The rows come from 4 hidden closed curves, with some noise, and rows from the same curve form a group. Each curve winds through 8 dimensions. The rows are also pushed far along 5 directions, which tell nothing about the answers.
Some rows, each with its group after it:
14 31 -16 -6 35 17 -5 8 0 0 -14 1 9 6 -25 -2 3 1 -> (3)
12 -5 -16 3 -12 -20 18 15 0 9 -8 7 6 -13 6 -7 24 -9 -> (1)
14 4 8 6 8 12 0 4 -3 -13 11 6 9 5 -5 6 -4 -6 -> (3)
6 0 -12 -11 -3 -5 18 2 7 16 -14 7 15 -6 3 -12 14 3 -> (0)
-12 -13 -16 -36 2 4 18 7 12 16 -3 14 -6 6 7 -11 -7 21 -> (1)
8 20 -4 -14 7 12 -11 -7 -1 -3 -23 6 26 7 -2 -24 3 21 -> (0)
-2 -15 8 0 -18 -16 2 -7 7 -3 7 -4 2 -6 3 -1 17 -3 -> (1)
-19 -16 -22 -41 16 -37 28 36 10 36 4 21 -7 18 15 -30 6 20 -> (1)
4 -11 19 18 -17 -8 -8 -16 3 -18 17 -5 -13 -8 6 12 0 -10 -> (3)
-9 -2 23 13 4 -2 -16 -2 13 -14 8 2 -13 -2 10 8 -17 -2 -> (3)
12 -6 8 28 24 -21 1 14 5 -3 22 1 -12 1 0 3 -3 -12 -> (1)
23 15 -20 7 28 13 2 0 -14 6 20 5 1 18 -16 6 -7 -2 -> (3)
-10 10 9 16 -14 -14 -25 -7 19 -16 -9 -5 7 -16 -4 1 23 -6 -> (0)
38 11 -18 -13 11 3 25 14 -16 25 1 11 21 15 5 -3 6 -5 -> (0)
11 22 7 29 0 -4 -34 4 2 -25 -3 0 -1 -13 -3 17 16 -20 -> (2)
35 15 5 -3 -8 35 2 -29 -21 2 -3 -11 17 4 -9 22 0 -14 -> (1)
3 -1 5 -9 12 12 8 -7 6 9 12 8 -5 10 0 -4 -6 4 -> (0)
-3 6 -6 -14 8 -5 8 -8 0 19 -18 6 7 0 4 -21 0 7 -> (1)
-5 -2 2 -5 4 -12 4 19 2 4 -6 9 -9 -2 12 -1 4 -8 -> (2)
-23 4 -3 -5 -16 -32 -9 11 14 6 -35 8 9 -16 25 -27 7 16 -> (0)
-2 -16 20 20 -18 12 -2 -17 5 -7 12 -13 -16 -18 -7 18 6 -15 -> (2)
0 18 8 27 1 1 -33 -9 12 -23 0 -9 6 -9 -13 12 11 -7 -> (0)
-5 9 12 -3 20 -22 -7 13 9 -7 7 7 0 15 4 -10 -3 4 -> (0)
-10 3 12 -13 2 -5 -9 2 18 -20 -7 7 0 -1 -2 -10 5 5 -> (2)
-22 -30 18 5 -30 -17 0 -8 16 1 -2 -5 -2 -21 16 -3 14 -2 -> (2)
-22 -11 -3 -3 -4 -14 -4 1 8 14 -2 1 6 0 11 -17 4 15 -> (1)
18 -3 10 17 19 -18 19 16 -7 13 20 -1 -1 8 4 8 3 -24 -> (1)
25 28 -7 3 12 19 -6 -1 -7 -26 3 0 3 7 -21 14 2 -9 -> (0)
2 12 5 20 3 4 -23 -5 6 -27 -1 8 7 -5 0 -5 -7 4 -> (3)
-1 -5 14 17 21 -8 -13 24 6 -13 28 0 -28 7 -4 15 -6 -8 -> (1)
4 10 3 -5 14 13 -1 2 -3 -13 9 -7 -7 11 -13 20 -12 -4 -> (0)
-40 -18 11 7 6 -14 -19 16 28 -18 21 6 -17 6 8 -10 -15 19 -> (2)
17 18 -16 -2 29 -14 0 32 -12 7 -6 10 11 12 1 -11 7 -1 -> (2)
-7 -2 4 -2 -10 -7 1 -4 10 12 -19 2 -3 -16 8 -5 7 -2 -> (3)
12 -8 1 1 22 -19 15 8 0 7 31 11 -20 13 5 6 -4 -16 -> (2)
11 0 -10 -2 4 -7 4 6 -3 0 11 5 15 10 -1 -3 6 3 -> (3)
-10 14 11 -7 -10 8 -31 -12 6 -14 -15 2 15 0 -1 -6 3 14 -> (3)
-18 -10 -6 10 -15 -13 -5 8 3 4 -14 -9 -6 -15 11 -6 4 10 -> (3)
-18 -5 -1 -26 -12 17 -6 -26 -2 12 -6 -5 14 9 -1 -11 -1 21 -> (1)
-11 -13 9 -8 -7 -11 2 -4 6 12 -3 4 -1 -1 18 -8 -8 10 -> (3)
-31 3 17 1 -1 -21 -23 13 26 -27 -17 1 -5 -10 5 -14 5 9 -> (3)
20 -14 16 6 -19 9 8 -19 -21 18 7 -14 -5 -5 4 16 3 -14 -> (2)
-19 4 -12 -34 -3 3 -11 8 4 -3 -19 10 17 10 7 -22 1 30 -> (2)
-23 -18 8 3 7 -8 -7 4 12 -27 17 9 -18 5 13 -4 -19 10 -> (2)
1 5 -4 -12 15 9 -7 -7 -9 -1 -5 0 5 7 -5 -1 3 3 -> (2)
-3 11 6 15 -2 -1 -20 -13 13 -39 -4 -4 2 -9 -10 0 2 0 -> (0)
-19 -18 11 -3 -24 18 -9 -4 2 2 9 -10 -10 -4 1 19 6 -1 -> (2)
2 -10 -10 -7 1 -3 15 12 3 -4 9 8 -6 1 1 -1 2 2 -> (1)
18 -18 9 6 -12 -19 14 7 -9 14 9 -5 0 -4 11 6 11 -10 -> (1)
-6 30 -1 31 -6 4 -43 -18 8 -43 -27 -13 9 -23 -20 -1 12 2 -> (0)
20 2 19 41 -19 12 -18 -7 -4 -28 13 -11 2 -12 -1 21 6 -18 -> (0)
31 17 -7 5 -1 -8 -2 -3 -17 27 -7 1 18 0 -1 3 20 -14 -> (3)
-3 -24 -6 -17 -2 17 20 5 -5 21 21 3 -11 13 13 12 -22 9 -> (2)
24 -1 -1 21 3 9 -1 -10 -16 -16 24 -5 -11 2 -11 15 -1 -13 -> (1)
27 -8 1 31 -20 7 3 -14 -10 4 22 -11 -4 -11 -7 23 12 -21 -> (2)
-18 6 10 20 -2 3 -33 -8 15 -23 2 -6 -2 -5 -4 6 -3 6 -> (0)
-4 3 -5 9 1 -18 -2 6 17 -14 -6 8 -7 -12 4 -6 3 -1 -> (3)
-2 4 10 -4 -25 18 -13 -10 1 -9 -9 -5 2 -7 3 13 3 0 -> (0)
26 13 0 33 11 -9 -7 6 -2 -7 6 9 5 -6 2 6 1 -17 -> (3)
-16 -16 0 1 6 -17 4 10 4 20 17 3 -6 10 14 -5 -6 5 -> (1)

New rows, each followed by its group:
-17 -6 10 27 -3 -12 -12 2 6 -20 19 -9 -27 -5 2 17 -11 -8 -> (0)
-2 -15 -12 6 -31 -18 -4 7 0 10 -18 -4 10 -23 11 -12 25 10 -> (1)
19 6 -20 -30 1 30 10 -21 -5 8 3 6 14 15 -16 -4 -4 18 -> (2)
-4 -17 -3 0 -20 -31 18 -6 6 18 -7 5 8 -12 19 -25 19 4 -> (0)
13 13 6 22 15 -17 -11 20 3 -13 0 7 -15 -8 0 2 4 -13 -> (1)
2 0 -3 -27 -13 12 2 -9 2 12 -8 -1 4 0 -7 4 16 3 -> (1)
-9 11 7 3 -6 1 -17 4 8 -42 -11 0 4 -3 -2 -6 -2 10 -> (0)
-10 -4 -1 16 15 -21 -3 29 24 -7 10 12 -15 -6 8 -1 -2 -4 -> (1)
-17 1 -5 8 5 -1 -14 9 7 -12 -7 -4 -9 -4 2 -4 -9 13 -> (3)
5 2 -11 -5 -16 24 -3 -3 -6 -3 -4 -1 4 -2 -6 8 4 5 -> (2)
24 12 -4 21 4 -1 5 0 3 0 -3 -1 11 -12 -8 5 18 -18 -> (0)
1 -9 -8 -25 -9 29 18 -12 -8 3 2 -4 10 8 -9 -5 2 14 -> (0)
-27 -27 9 30 -33 -21 -14 18 7 -13 13 -3 -32 -22 21 11 4 -4 -> (1)
-6 14 -5 -6 21 -6 -8 11 21 -11 -19 9 12 -1 0 -16 -5 14 -> (3)
-1 7 -18 -7 -4 -29 -4 1 -4 18 -14 5 10 -2 5 -21 20 8 -> (3)
8 4 0 -14 -11 20 4 -10 -12 -18 -6 -8 11 5 -8 0 -1 9 -> (0)
16 20 -6 16 -2 19 -21 -7 -15 -8 -16 -20 22 -8 -25 5 22 -2 -> (3)
10 -1 3 21 16 0 1 -8 -3 3 16 2 -5 0 -7 2 -4 -8 -> (3)
5 12 -5 1 6 -3 0 13 3 -21 6 6 -6 6 -3 5 -3 -3 -> (0)
8 1 1 13 9 -13 8 22 -1 -15 25 5 -19 8 4 16 -7 -15 -> (0)
-6 15 0 -14 1 5 -10 -18 14 -30 -17 -1 11 -3 -14 -12 3 12 -> (0)
-5 10 3 19 -1 15 -15 -2 3 -23 -14 -3 0 -13 -5 -7 -1 5 -> (0)
-16 -12 11 17 -10 -3 -6 -6 0 -15 19 -13 -25 -3 0 22 -11 -8 -> (0)
12 21 -21 6 23 -3 -2 3 -7 0 -2 3 1 7 -10 -3 -4 1 -> (0)
7 3 -18 -22 0 -7 7 15 -13 23 -12 5 19 10 7 -13 13 8 -> (2)
15 -8 -7 -1 -3 7 15 2 -25 35 15 -9 -1 12 7 13 -5 -3 -> (0)
-7 -24 4 2 -25 3 11 3 -12 5 16 -15 -8 3 12 19 -4 -1 -> (0)
6 7 14 18 20 7 -15 -10 3 -22 23 3 -9 8 -13 6 -12 -6 -> (3)
17 -3 6 24 -9 9 -5 -12 -15 -5 14 -4 3 -3 -2 12 -2 -9 -> (3)
11 1 13 -21 -7 30 3 -18 -8 -2 21 -7 -4 18 -12 23 -2 -5 -> (0)
5 4 11 16 -1 3 -18 -3 2 -29 6 -5 -7 -2 3 13 -13 -1 -> (3)
-17 -17 9 -8 -24 -4 5 -4 1 11 -6 -5 -6 -5 20 3 -8 7 -> (0)
-14 7 -3 -23 -5 9 -7 -3 12 -16 -26 14 28 -2 0 -27 4 25 -> (3)
-5 21 -18 0 18 -15 -21 17 6 -16 -13 20 4 4 6 -21 0 13 -> (2)
2 14 -7 -6 -4 16 -15 -19 3 -15 -19 9 22 -3 -4 -16 -2 18 -> (3)
-6 7 2 4 30 6 -8 15 6 -2 14 12 -2 15 -5 -3 -16 6 -> (3)
-12 -1 3 -11 -11 26 -4 -6 -3 5 -6 -13 3 1 -5 13 -3 8 -> (0)
-23 0 7 6 -44 12 -30 -23 20 -20 -46 -11 25 -38 -3 -24 22 23 -> (2)
-8 -10 -11 0 3 -27 6 7 4 4 -10 10 7 -6 15 -26 7 10 -> (2)
-8 -16 21 20 2 -6 1 4 14 -1 25 4 -20 -2 10 4 -4 -9 -> (0)
-5 3 -10 20 -6 -2 -8 -6 -3 -6 -7 -3 -3 -12 -2 -8 4 4 -> (0)
1 3 2 19 15 2 -8 20 9 -16 32 5 -13 12 -2 17 -8 -7 -> (0)
10 9 11 -1 3 35 -26 -22 -8 -21 21 -4 -21 13 -10 26 -21 2 -> (1)
-6 -13 -3 -32 -5 10 26 0 -7 14 8 -6 -7 13 0 14 -9 5 -> (0)
19 19 -13 12 11 -2 0 16 -11 18 0 6 0 3 2 9 6 -17 -> (1)
0 -8 3 2 -7 12 -1 0 -16 9 13 -15 2 7 -5 13 2 1 -> (3)
30 25 -11 -6 21 18 2 -22 -8 -8 -13 4 11 2 -21 -7 -2 2 -> (3)
-5 16 -9 -18 -15 9 -17 -11 12 -1 -25 9 11 -8 -4 -11 13 13 -> (2)
-4 0 -2 -36 -2 12 6 -4 4 -8 -4 3 18 14 -6 -7 1 19 -> (3)
10 3 -1 -4 0 -4 0 -10 -8 14 2 -9 -7 2 -2 8 4 -4 -> (3)
16 6 12 1 13 -1 3 16 -3 0 16 6 -3 16 5 7 -1 -10 -> (0)
6 -1 6 9 19 11 1 1 3 -26 30 -3 -28 11 -9 24 -22 -7 -> (3)
15 9 -1 16 -14 -7 -14 0 -3 -7 -32 -5 23 -21 5 -12 16 2 -> (1)
-8 -21 14 -10 -9 21 12 -14 -7 -12 13 -13 -6 8 -2 6 -15 10 -> (0)
14 1 9 -5 21 49 1 -16 -19 0 35 -8 -9 25 -24 28 -23 -2 -> (3)
-10 -8 -20 -22 5 1 5 6 3 11 9 9 2 12 2 -2 3 12 -> (2)
-30 -8 7 -7 -11 -18 -15 -4 16 -4 -10 -3 -15 -8 12 -11 -3 15 -> (3)
21 25 10 25 23 -4 -23 -3 2 -24 7 3 9 3 -18 1 7 -12 -> (3)
-31 -17 4 -30 -22 7 12 -6 10 2 -25 2 2 -9 11 -25 1 25 -> (0)
4 -10 -1 -4 -34 4 7 -8 -5 6 -10 -2 14 -10 12 -4 14 5 -> (0)
28 5 -10 6 -1 -4 14 -8 -20 31 10 2 -7 4 3 5 8 -16 -> (0)
-6 -8 -10 -16 -16 -16 5 5 1 20 -4 10 -3 -3 17 -2 14 -2 -> (2)
5 10 7 8 2 -4 -4 -10 1 4 -9 1 -2 -7 3 -2 4 -10 -> (1)
-3 -7 10 -6 13 -7 9 -10 8 1 17 4 -16 11 2 -3 -12 1 -> (0)
